There are 3 nested groupings, the coarsest first. Each group lies inside one group of the grouping before and may be the whole of it. The rows also spread widely along 4 directions, which tell nothing about the answers.
Known rows, each followed by its group in each grouping:
[ 33  -3  -7  -4 -32 -13   4 -11   1  29   6  -9 -13  20  22  21 -11  -4
   9   7   3  26]
j_746 j_391 j_233
[-20  27 -25  14  25  12 -15  20  31  -1   3  25  -4   0  22 -15  19  19
  -7  -5 -48 -24]
j_573 j_494 j_161
[  3  -3 -19  -2   7   2  -7  15  18  -6  16  12   2  13  21  11  11   4
  15  -4 -21 -27]
j_573 j_163 j_151
[ 20   6 -22  -3  -3   7 -29 -26 -21  29 -17  -7  20   9   5  -3 -42  -4
  17 -25 -12  54]
j_746 j_391 j_83
[ 37   6  13  -6 -41 -16  26   2  18  26  23  -7 -26  40  44  31  -1 -13
   5   5  12 -12]
j_573 j_494 j_213
[-29  19 -38   5  59  32 -40   1 -15  -3 -20  19  22  -6  10 -16 -20   9
  16 -29 -36  -8]
j_573 j_745 j_939
[-14   1 -26  -4  32  19  -6  34   0 -33   1  23  -1   2   8  19  19  21
   4 -10 -23 -62]
j_573 j_40 j_249
[-10  21  -9  41 -14  -5  15  18  57  29  27   1 -10  -7  49   1  33  11
 -10   5 -37 -36]
j_573 j_163 j_270
[ 35 -20 -13 -33  -4 -13   3   9  19 -12  18  12 -20  19  15  24  15   1
  11  12 -10  -1]
j_746 j_391 j_640
[ 15  24  -9  45  -8  33  -6  18 -14  13  14  -5 -20 -26   8  21  25  40
 -24  17  -4 -20]
j_746 j_383 j_67
[ 42 -15 -13 -39   3   7 -13  -2 -39 -16  12 -14  -8  27 -15  38 -14   3
  26   2  24  12]
j_746 j_383 j_221
[ 34   4  -2  18 -23  29  -3  -4 -51  20   9 -25 -15   5  -1  47  -4  20
   3   5  30   9]
j_746 j_383 j_597
[ 20 -24 -15 -20   7  23 -18   5 -42 -12   8  -8   5  27  -1  41 -24   2
  34 -17  29  -9]
j_573 j_163 j_151
[  6   1 -35  -8  27   5 -27   5   7  -6  -9  21   6  -5   1  -8   0  16
   7  -8 -40  12]
j_746 j_391 j_83
[ 11  -4 -21 -32  27  14 -31 -27 -37   3 -14  -1  25  34   8  11 -53 -23
  42 -35   8  24]
j_573 j_745 j_939
[-12  28 -15  36  -4  10 -18 -19  10  45  -1 -13  27   5  27 -15 -28  -5
  14 -30 -23  24]
j_573 j_163 j_270
[ -7  22 -10  38 -10  13  -2   1  18  30  13 -11   3  -1  34   5   3   7
   3  -8 -18 -14]
j_573 j_163 j_270
[-15  26 -15  13  12  14 -21 -19 -12  23 -24  -3  32  18  17 -14 -36  -9
  16 -40 -26  15]
j_573 j_40 j_249
[-11  26 -19   1  12  -9  -9   7  46   9   8  19   1  14  31 -24  11  -2
  -2  -7 -50  -5]
j_573 j_494 j_161
[ 30 -11 -23 -61  32 -10 -41 -13  -9 -27   2   8  17  31 -14  -9 -25 -19
  33 -13 -14  39]
j_746 j_383 j_67

New rows. What belongs after each?
[ 13 -13 -14 -13   3   8 -11   5  -3  -6  14   2   7  24  13  22  -8  -3
  25 -12   0 -11]
j_573 j_163 j_151
[ 20  19  -1  38 -27  15   8   7  -4  27  17 -15 -20  -8  16  27  22  25
 -14  18  -5  -5]
j_746 j_383 j_597
[ 29 -13 -12 -31   3  -7   2  19   8 -23  25   7 -22  17   0  28  28  12
  11  15  -8 -18]
j_746 j_383 j_597
[ 31   1 -12  -8   0   7 -12   3 -11  -1  15  -6 -10   8   1  19   3  11
   2   9   0   4]
j_746 j_383 j_67
[ 15   8  -7  12 -10  23   9  19 -14   8  13   3 -26  12  24  39   6  16
   0   2  13 -35]
j_573 j_494 j_213
[ 29  -5  -5 -16 -11  10 -10 -28 -40  25  -5 -19  11  35  23  32 -50 -23
  35 -23  33  20]
j_573 j_745 j_939
[ 23 -11  -6  15 -16  39  -9  -2 -53  15   7 -20   1  17   9  54 -25  11
  23 -14  42  -7]
j_573 j_163 j_151
[-26  19 -23  12  24   1   3  30  43 -13   1  26   1  -2  31  -8  29  13
  -9  -8 -56 -55]
j_573 j_40 j_249
[ 24 -15 -26   1   6  30 -17   8 -54  -5  -3  -6 -14   2  -9  45 -11  28
  11   0  31   1]
j_746 j_391 j_233
[ 46  -6  -3 -23 -15   3 -12  -8 -26   1  15 -16  -8  23  -1  30 -11  -1
  15   7  23  17]
j_746 j_383 j_67
[ 26 -18 -14 -37  14  24 -13  14 -44 -21   8   2 -17  35   2  48 -18   3
  29 -10  35 -23]
j_573 j_494 j_213
[ 22   8 -13  -7   4  -1  -2  14  12  -2  16   1 -11   1   4  14  22  15
  -3  13 -20  -5]
j_746 j_383 j_221
[ 30   9  -5  -8 -11   2  -7  -9 -12  15  10 -13  -2  16   1  17  -7   0
   9   3   0  23]
j_746 j_383 j_221
[-10  33 -25  19  27  14 -20  11  15   5  -1  10   4 -21   1 -18  18  23
  -8   2 -53   3]
j_746 j_383 j_221
[ 18 -16 -13 -30  12  10   3  36 -10 -30  17  16 -28  25  12  43  12  14
  15   5  13 -52]
j_573 j_494 j_213
[ -2  16  -7  47 -22   9  12  11  23  30  21 -12  -8  -3  42  19  17  15
  -3  -2 -10 -29]
j_573 j_163 j_270
[ 12  -5 -25 -11  24  17 -10  36  -5 -32  17  15 -22  -8  -9  23  35  31
   3  18 -17 -34]
j_746 j_383 j_597
[ 39 -23 -16 -30 -13 -17   9  17  22 -13  17  13 -21  15  16  28  23   8
   8  16  -8 -15]
j_746 j_391 j_83
[  0  17 -25   9  26  25 -14  25  -6 -14   8   7 -11 -19  -9  12  26  34
  -6   8 -24 -19]
j_746 j_383 j_221
[ 11  21  -6  44 -22   6  22  36  30  13  28   5 -38 -24  24  22  62  41
 -32  37 -30 -46]
j_746 j_383 j_597
[ 11 -19 -37 -24  37  25 -34  15 -36 -27  -9  13  -3   1 -17  20  -7  21
  21  -6   1  -2]
j_746 j_391 j_233
[ -7  24  -9  26  -1  -5  17  16  54  21  15  17 -15  -6  53  -1  34   5
 -14   8 -44 -41]
j_573 j_745 j_939
[ -4   5 -27  -7  27  32 -28  11 -33 -12  -5   9   1  14  -1  16 -12  15
  17 -17   1  -8]
j_573 j_494 j_161
[ 15  23  -6  16 -14   2 -10 -15   1  32   5 -12   3   5  11   0  -4   1
   4   0 -21  31]
j_746 j_383 j_597
[ 35 -11 -13 -36   7 -11 -10  13   7 -21  24   8 -12  17   3  17  16   5
   8  14  -6  -6]
j_746 j_383 j_67
[  2   8 -28 -10  32  12 -32   4  -7 -12  -2  10   7   0 -11  -7   1  13
  14  -6 -33  13]
j_746 j_383 j_597
[-16  23 -32  13  45  47 -32  16 -37  -6 -13  13   6  -4   2   2 -19  22
  11 -25 -13 -12]
j_573 j_494 j_213
